All groups share one centre, and each spreads out both ways along 12 directions, with some noise.
Known rows, each followed by its group:
 .12  .07  .31  .06 -.14  .04  .16 -.20  .38  .60 -.11 -.14  .13 -.61 -.06 -.09 -> (3)
 .01 -.40 -.05 -.14  .33  .32  .01 -.53  .21 -.33 -.48 -.02  .26  .17 -.14 -.35 -> (0)
 .11  .16  .01  .09  .31 -.16  .30 -.03  .21  .01  .28  .19  .17  .02 -.07 -.28 -> (1)
-.09  .02  .26  .34  .10  .09  .08 -.29  .14  .36  .03  .25  .10 -.20 -.19 -.11 -> (0)
 .09 -.35 -.13 -.31  .18  .16 -.40 -.11 -.17 -.19 -.30 -.02 -.08  .12  .10 -.02 -> (4)
-.06 -.35 -.17  .19  .27  .43 -.13 -.20 -.26 -.11 -.40  .20  .16 -.25 -.50 -.24 -> (0)
-.33 -.34  .04 -.08  .02  .27 -.09 -.13  .08 -.36  .02  .17 -.11  .22  .02 -.17 -> (3)
-.14 -.18  .14 -.40  .33 -.13  .03  .31  .34  .12  .32 -.07  .18 -.31 -.05 -.01 -> (1)
-.07 -.27  .18  .41  .39  .12  .07 -.37  .20 -.06 -.22  .49  .07 -.09 -.06 -.11 -> (0)
-.08  .03  .01 -.07 -.31  .30 -.29  .13 -.13  .10  .03  .10 -.01  .21  .14  .18 -> (1)
 .16  .00  .12  .07  .17 -.47  .09 -.21 -.02  .23 -.21 -.21  .15  .03 -.06  .22 -> (2)
 .19 -.30  .32  .15  .02 -.33  .17 -.40  .17  .05  .06 -.09 -.46  .15 -.05 -.03 -> (2)
-.37  .27 -.07  .07 -.18  .05  .12 -.23  .13  .51 -.36 -.06  .46 -.10 -.11  .04 -> (2)
-.11 -.17 -.12  .19  .10 -.07  .04  .07  .03 -.21  .00 -.06  .22  .62 -.09 -.16 -> (3)
-.22 -.25 -.01  .19  .09 -.23  .29  .29  .41 -.07 -.01 -.20  .06 -.26 -.11 -.16 -> (0)
-.03  .36 -.23  .07  .20  .37 -.15 -.03 -.18 -.05 -.07  .37  .27 -.23  .08 -.23 -> (0)
 .07 -.42 -.12 -.19 -.31  .05  .38  .21  .34 -.11  .16  .12  .00  .23 -.06 -.37 -> (2)
 .23 -.14  .36 -.13 -.07  .23 -.30 -.51 -.17  .04  .03 -.09 -.19  .16 -.06 -.17 -> (0)
-.07  .14  .18  .20 -.04 -.22 -.03  .17  .02  .05  .39 -.16  .01  .15  .05 -.29 -> (4)
-.32 -.08  .29  .10  .19 -.17 -.12 -.13 -.11  .14  .03  .08  .11 -.15 -.16  .15 -> (2)
-.53 -.10  .17  .03  .07  .11 -.48  .38 -.26 -.21  .10 -.01  .35  .04  .01  .01 -> (0)
-.11 -.48 -.17 -.08  .12 -.48  .24  .32  .45  .20 -.23  .03  .29 -.12  .17 -.09 -> (1)
 .07 -.07  .24  .06 -.20  .42 -.07 -.07  .29 -.26  .22  .18 -.36 -.12  .36 -.32 -> (4)
-.26 -.14 -.04 -.29  .06 -.29  .00  .18 -.13 -.07  .19  .06  .04 -.10 -.03 -.13 -> (4)
 .21 -.12  .08  .33 -.23  .12 -.21  .04  .19  .32 -.33  .14 -.06 -.42  .41 -.09 -> (2)
 .12  .14 -.34 -.04  .16 -.23  .39  .25  .44 -.02 -.06  .06  .11 -.24  .24 -.06 -> (0)
 .10 -.15  .07 -.03 -.13 -.06  .23  .04  .47 -.29 -.15 -.38  .06  .05  .22 -.11 -> (1)
-.09  .25  .11  .17 -.11 -.16  .41 -.22  .37  .01  .15  .27  .25  .22  .29 -.37 -> (2)
 .06 -.37  .05  .10 -.05 -.16  .24 -.06  .10 -.54 -.12  .09  .01  .04  .13 -.28 -> (0)
-.22 -.27 -.23  .00 -.18  .04 -.05 -.07  .03  .44 -.35  .02  .18 -.26 -.10 -.47 -> (2)
-.17 -.41  .01  .16  .36  .12  .09 -.48  .04 -.08 -.32  .10  .02  .17 -.46 -.07 -> (3)
 .08 -.29  .12  .39  .05 -.38 -.03 -.17  .31  .43 -.27 -.20 -.10  .04  .12 -.17 -> (1)
-.02 -.33  .10 -.01  .20 -.13 -.43  .17 -.24  .33 -.14 -.20  .01 -.33 -.22  .19 -> (2)
 .09  .15  .39  .01 -.15 -.14 -.21 -.03 -.27  .02 -.02 -.27 -.01 -.66  .10  .03 -> (2)
 .12  .22  .10  .25  .41  .01  .10  .08  .38  .03  .01 -.22  .24 -.12 -.04  .17 -> (3)
-.38 -.38  .21  .18 -.22  .10  .21  .23  .40 -.32  .06 -.01  .09 -.28  .02 -.38 -> (4)
 .06  .20 -.26 -.46  .19  .24  .00  .11  .10  .08  .01 -.09  .47  .09 -.10 -.04 -> (4)
-.04 -.15  .03 -.26 -.13 -.08 -.24  .32  .03  .31  .01  .11  .20  .28  .24  .41 -> (1)
-.31 -.42  .10  .05  .01 -.28  .18 -.53  .07 -.07 -.17  .25 -.14  .09 -.01 -.35 -> (2)
 .20 -.44  .17  .01  .13 -.03  .04 -.41  .39  .17 -.27  .04  .05  .30  .07 -.12 -> (0)
-.21 -.03 -.08 -.27  .27 -.05  .36 -.31  .38  .32  .08  .03  .23  .12 -.35 -.18 -> (3)
 .07  .02 -.42  .14 -.42 -.05 -.10 -.09 -.39  .19 -.49 -.26  .20  .25 -.07 -.32 -> (1)
 .01 -.06 -.06  .02  .03 -.56  .12 -.02 -.10  .04  .22 -.02 -.29  .29  .07 -.12 -> (4)
-.20 -.12 -.02 -.27 -.01  .31 -.33  .09 -.19 -.07 -.15 -.03  .13  .05 -.05  .31 -> (4)
-.40  .14  .06  .06 -.12 -.02 -.23  .03 -.35 -.05  .00  .29 -.08 -.03  .17  .33 -> (4)
-.20 -.20  .17 -.12 -.01  .03  .05 -.19  .11 -.07  .06  .35 -.14 -.43  .12 -.25 -> (4)
-.09  .07 -.08 -.06  .06 -.13 -.11  .08 -.05  .06 -.02  .08 -.28 -.01  .17  .43 -> (3)
-.12  .24  .01  .38  .12  .24  .26 -.17  .00 -.40 -.10  .18  .27 -.15 -.15 -.13 -> (1)
 .17  .03 -.15  .19 -.10  .02  .16  .29 -.36 -.40  .07  .07  .34 -.24 -.17 -.59 -> (3)
-.23 -.06  .19  .19  .17  .20 -.24 -.25  .09  .26 -.11  .07 -.17  .12 -.07  .44 -> (4)
-.12  .15  .13  .38  .02  .11 -.18 -.10 -.26 -.02 -.24  .34  .38 -.13  .13  .05 -> (1)
-.11 -.45  .20 -.01  .22  .27 -.06 -.21  .33  .18 -.13  .01  .14 -.41 -.27 -.38 -> (0)
 .44 -.12 -.09  .17  .22  .41 -.49  .10 -.03 -.04 -.30 -.42 -.19 -.04 -.02  .13 -> (2)
-.20  .03  .05  .11  .26  .12  .18 -.24  .40  .54 -.35  .09  .38 -.17 -.21  .36 -> (1)
-.44 -.29 -.19  .15  .30 -.25 -.08 -.28 -.22  .05 -.44 -.10  .16  .06 -.36 -.04 -> (2)
 .18  .04  .05  .38 -.49  .17 -.06  .12 -.20 -.03  .00  .06  .27  .36  .10 -.33 -> (3)
-.06 -.10  .03 -.01  .01  .02 -.09  .06  .45  .44  .08 -.30 -.28  .28  .01  .24 -> (1)
 .33  .26 -.09 -.15  .01  .07  .06 -.12  .15  .48  .06  .00 -.10 -.19 -.02  .02 -> (0)
-.12 -.12 -.02 -.06  .32  .05 -.17  .07  .11 -.31 -.14 -.48 -.07  .26 -.14  .34 -> (3)
 .06 -.20 -.07 -.23 -.22  .26 -.07  .04  .25  .61 -.20 -.10  .23 -.12 -.13 -.07 -> (2)
 .01  .14 -.20  .21  .36 -.10  .21 -.04 -.23 -.05  .24  .46  .09 -.10 -.27 -.39 -> (3)
-.02  .06  .02  .32  .09  .11  .06  .12  .23  .30 -.16 -.11  .56  .25 -.21  .13 -> (4)
-.07  .17 -.10  .23 -.16 -.48  .01  .19  .11  .17  .03 -.14  .15  .09  .42 -.41 -> (2)
 .20 -.01  .00  .03 -.24 -.08 -.15  .15  .22  .47 -.04 -.10  .01  .29  .32  .03 -> (0)
-.22 -.22  .18  .24 -.05 -.46 -.12 -.02 -.21 -.02  .22  .08 -.29  .24  .05 -.17 -> (4)
 .08 -.22  .09 -.14 -.22 -.40  .10  .25  .27  .31 -.09  .03  .53 -.26  .37 -.45 -> (3)
 .03 -.35  .28  .03  .10  .01 -.07  .12  .29 -.05 -.37  .02  .51 -.03  .21  .36 -> (3)
-.26 -.32  .30  .31 -.22 -.01 -.25  .33 -.14 -.10  .02 -.25  .29  .07 -.15 -.18 -> (4)
 .12  .14  .23  .05  .05 -.01  .19 -.09  .05 -.11  .19  .37 -.19 -.21  .13  .22 -> (0)
 .16  .01  .10  .18  .21 -.25  .01  .21  .40  .16 -.25 -.25  .43  .15  .28  .30 -> (3)
-.31 -.05 -.29  .21 -.03 -.07 -.16  .21  .03  .25 -.41 -.18  .18  .06  .02  .22 -> (1)
-.24  .21 -.35 -.11 -.11  .10  .44 -.11  .06 -.23 -.04  .31 -.29 -.13 -.05  .24 -> (3)
-.11 -.23 -.17 -.24  .14  .07  .15 -.10 -.09 -.03 -.31  .24  .47  .17 -.28  .18 -> (1)
-.14 -.03  .01  .11 -.06  .32  .07  .19  .23 -.04  .14  .15  .51  .17 -.03 -.44 -> (4)
-.01  .16  .23  .16  .38 -.37  .11  .24  .30  .21  .13  .35  .50 -.14  .29  .27 -> (1)

New rows. What belongs after each?
 .13  .60  .15  .13  .13  .06  .27 -.38  .10  .14  .25  .17 -.15 -.21 -.04  .11 -> (0)
 .26 -.02  .11  .35 -.11 -.26  .45  .17  .49  .16 -.14 -.18  .15 -.40  .08 -.02 -> (4)
 .25 -.56 -.13 -.08  .14  .04  .02  .62  .07  .06  .20  .16  .11 -.03 -.29 -.16 -> (2)
-.07 -.29 -.31  .02 -.19 -.05  .24 -.14  .14 -.06 -.41 -.12  .05  .21 -.05 -.25 -> (2)
 .01  .26 -.54  .03 -.02  .13  .17 -.19 -.34 -.26 -.22  .21 -.19  .32 -.11  .20 -> (3)
-.31  .02  .11  .14 -.36 -.16  .23 -.28 -.26 -.16 -.13  .44 -.09 -.38  .11 -.07 -> (4)
-.20 -.27 -.05  .12  .20  .08  .03 -.23  .04 -.14 -.01 -.24 -.03  .37 -.43 -.32 -> (3)
-.08 -.08 -.11  .04 -.15 -.28  .12  .14 -.04 -.20 -.13 -.20  .28  .40  .07 -.04 -> (0)
 .10 -.28 -.28 -.15  .30 -.33  .14 -.25  .04  .17 -.33  .33 -.06  .10  .03  .11 -> (4)
-.27 -.22  .24  .32  .00  .36 -.16 -.12  .35  .00 -.12 -.07 -.22 -.44  .05 -.19 -> (1)
-.02  .07 -.16  .08 -.12 -.12  .34  .19  .19  .38 -.05  .10  .49 -.08 -.15 -.20 -> (2)
 .14  .20  .10 -.02 -.06  .40  .10 -.18  .26 -.08 -.10 -.25  .38 -.25 -.04 -.39 -> (4)
-.47  .04  .20  .48 -.05 -.12 -.03 -.01  .01  .07  .01  .03 -.02  .08 -.04  .15 -> (4)
-.04 -.08  .18 -.05  .09 -.33  .51 -.11  .50  .39  .05  .06  .21 -.22 -.15  .08 -> (0)
 .03  .39 -.27  .03  .01  .11  .17  .16 -.01 -.27 -.02  .23  .14 -.07  .26  .08 -> (0)
 .21 -.26  .31 -.36  .30 -.05  .06 -.09 -.08 -.48  .34  .16  .18 -.09 -.07 -.45 -> (1)
-.42 -.15  .07  .40 -.43  .04 -.19  .16  .00 -.20 -.13  .00 -.34 -.14  .33 -.05 -> (2)
-.22  .01 -.02  .31  .26 -.32 -.10  .09  .08  .21 -.11  .04  .01  .03  .10  .30 -> (4)
-.43 -.20  .11  .12  .08  .05  .04 -.38 -.11 -.51 -.14  .20 -.07  .04 -.04 -.14 -> (2)
 .23 -.01 -.10 -.14  .04 -.17 -.05 -.09 -.09 -.02 -.35 -.14 -.08 -.24  .16  .24 -> (4)
-.11  .09  .27  .38 -.13  .36  .24 -.43  .36  .12 -.04  .21  .10 -.09 -.08 -.22 -> (4)
 .06  .03 -.08  .15  .16  .27 -.06  .18  .13 -.35  .09 -.26 -.07  .46 -.10  .08 -> (2)
-.35 -.24  .38  .36 -.39  .14  .03  .26  .28 -.32  .21 -.49 -.05  .06 -.12 -.32 -> (4)
-.54  .04 -.18  .11  .18 -.23  .05 -.31 -.18  .14 -.48  .19  .63 -.18 -.09 -.24 -> (2)
-.32  .22 -.10 -.02 -.02  .17  .19 -.18  .28 -.10  .00  .09 -.27  .12  .12  .32 -> (4)
 .00  .08  .25  .36  .15 -.14 -.15  .13  .11 -.30 -.02 -.03  .13  .03  .41  .06 -> (1)
-.17 -.22  .14 -.03 -.13 -.16 -.35  .21 -.34 -.13  .15 -.09 -.14  .21  .03  .04 -> (4)
-.07  .25  .04  .26  .19 -.34 -.03 -.23 -.04  .27  .21  .12 -.27  .35  .09  .04 -> (4)
 .11 -.33  .01 -.30  .13 -.36  .43  .15  .43  .01  .20 -.02  .09  .22 -.08  .01 -> (1)
 .47 -.30  .23 -.13  .21 -.18  .20  .10  .16  .05  .31  .05 -.01  .02 -.23 -.06 -> (2)
 .20 -.08 -.03  .18  .24  .18  .08 -.17  .48  .14 -.24  .10  .04 -.05  .16 -.02 -> (4)
-.07 -.47  .00 -.44 -.01  .14 -.10 -.07  .27 -.18 -.31 -.28  .49  .12  .11 -.42 -> (3)
-.27 -.34 -.03 -.18  .14  .19 -.23  .30  .03 -.26 -.10 -.07  .22 -.11 -.06  .02 -> (0)
 .16 -.07  .13  .30 -.21  .21 -.10 -.02  .25  .27 -.10  .12 -.22  .24  .20  .30 -> (0)
-.13 -.22 -.10  .37  .26  .14 -.02  .06  .16  .16 -.19  .18  .11 -.29 -.18 -.20 -> (0)
 .19  .59  .41  .13  .23 -.17  .12 -.24  .17  .20  .24  .03  .39 -.07  .24  .00 -> (2)
-.10  .22  .05  .01  .36 -.15 -.26  .21  .04  .25 -.01 -.09  .39  .08  .14  .36 -> (1)
 .04 -.13 -.45  .09 -.10 -.10  .30  .33  .23  .13 -.06 -.15  .23  .37 -.21 -.29 -> (2)
-.04 -.33 -.34 -.15 -.20 -.02  .15  .45  .07 -.23 -.12  .01  .29  .17  .03 -.18 -> (2)
 .09  .17  .02  .21  .11 -.12  .15  .09  .28 -.21 -.12 -.07  .34 -.14  .32 -.24 -> (1)
-.02  .14  .03  .47 -.36 -.41  .26  .10  .10  .18  .02 -.16  .16  .29  .11 -.22 -> (0)
 .13  .04 -.19 -.19  .24 -.29 -.01 -.20 -.15  .27  .05  .47 -.15  .17  .18  .09 -> (4)
 .11 -.26  .11 -.05  .10  .27 -.01 -.17  .09  .10 -.51 -.06  .61 -.49 -.21 -.17 -> (4)
-.03 -.25 -.09 -.26  .10  .30 -.08 -.25  .04 -.37 -.36 -.05  .24 -.31  .06 -.55 -> (4)
 .01 -.14 -.02 -.04 -.16 -.40 -.02  .35 -.04  .02 -.02 -.26  .03 -.29  .16 -.21 -> (3)
-.14 -.14 -.06  .05 -.02 -.09 -.09  .24 -.06 -.15 -.03 -.35  .31  .27 -.12 -.22 -> (4)
-.06 -.13 -.13  .36 -.03 -.12  .17  .19  .39  .17  .13  .46  .15  .14  .33 -.60 -> (2)
 .16 -.29 -.21 -.11  .44 -.36  .06  .04  .01  .06 -.09  .08  .12 -.35 -.09 -.43 -> (0)
-.17 -.10  .07 -.06  .14  .25 -.42 -.09  .07  .08 -.25 -.39  .09 -.20  .00 -.10 -> (1)
 .30 -.11  .12 -.13  .19 -.17  .01 -.04 -.11 -.01 -.06  .00  .27 -.31 -.06 -.13 -> (2)
-.19 -.20  .18 -.09  .03  .02 -.29 -.17  .00  .19 -.05 -.22 -.47 -.11 -.05  .30 -> (3)
-.10  .12 -.02  .26  .19 -.02 -.23  .21  .41  .37  .01  .17  .23  .08  .50 -.12 -> (0)
-.05 -.15  .13  .40 -.04 -.11  .59 -.22  .04 -.28 -.18  .43  .30 -.13 -.20 -.12 -> (1)
 .12  .13  .16  .01  .01  .27  .10 -.19  .58  .07 -.08 -.29  .08 -.26  .21 -.32 -> (1)
 .35 -.23 -.09  .09 -.03 -.31  .65 -.26  .36 -.04 -.24  .29  .09 -.14  .07 -.32 -> (0)
-.11  .05  .04  .11  .60  .18  .08 -.14  .07 -.19 -.03  .16  .02 -.16 -.29  .35 -> (3)
-.31 -.11 -.15 -.07  .17  .06  .18 -.33  .37  .32 -.11 -.02  .21  .69 -.30  .04 -> (2)
 .05  .20 -.13  .19  .28  .18 -.05 -.27 -.21 -.13 -.06 -.07 -.09 -.09 -.29 -.15 -> (0)
-.18 -.16  .20  .25 -.09  .06  .15 -.06  .00 -.07  .01  .18 -.19 -.39 -.19  .05 -> (3)
-.14 -.25  .10  .19  .05  .05 -.09 -.16 -.36  .19  .15  .56 -.06 -.02 -.32 -.21 -> (1)
 .16  .05 -.12  .16 -.18 -.19  .68  .02  .40 -.22  .24 -.08 -.10  .06 -.08 -.51 -> (1)
-.48 -.06  .02  .10  .16 -.07  .16  .17 -.14 -.44  .08 -.25  .27 -.40 -.48 -.35 -> (0)
-.10 -.27  .07  .66 -.24  .03  .16 -.25 -.05 -.04 -.15 -.10 -.17  .30 -.38 -.27 -> (3)
 .31  .22 -.03  .24 -.01 -.05  .11  .04  .06  .29 -.11 -.27  .17 -.21 -.17 -.05 -> (2)
 .09  .09  .09  .13  .15  .24 -.19 -.24  .00  .14  .28  .13 -.26  .26 -.06 -.28 -> (1)
-.06 -.36 -.27 -.22  .20  .11  .08  .03  .24 -.01 -.31 -.28  .39  .36 -.32 -.05 -> (4)
 .21  .07  .03  .14 -.26  .15  .06  .32  .10  .01 -.03  .17  .28 -.45  .26 -.21 -> (2)
-.62 -.09 -.08 -.14 -.20 -.12  .06 -.12 -.10  .11 -.60  .12  .58 -.10  .07  .29 -> (2)
 .09 -.08  .30 -.21  .08  .05  .11 -.33  .20  .01 -.16  .27  .30  .04  .17  .27 -> (2)
-.02 -.24  .28  .10 -.14  .34 -.29 -.11 -.18 -.02 -.19  .05  .10  .26 -.12  .38 -> (3)
 .24 -.07  .01  .33  .07  .12 -.05  .18  .30  .05  .15  .15 -.07  .07  .25 -.35 -> (2)
 .34 -.10  .06  .10  .06 -.31  .14 -.31  .11  .16  .05 -.24 -.31  .35 -.07 -.19 -> (4)
-.29 -.40  .50  .16 -.08  .02 -.25  .06  .07 -.19  .10  .34  .30  .00  .31 -.34 -> (0)
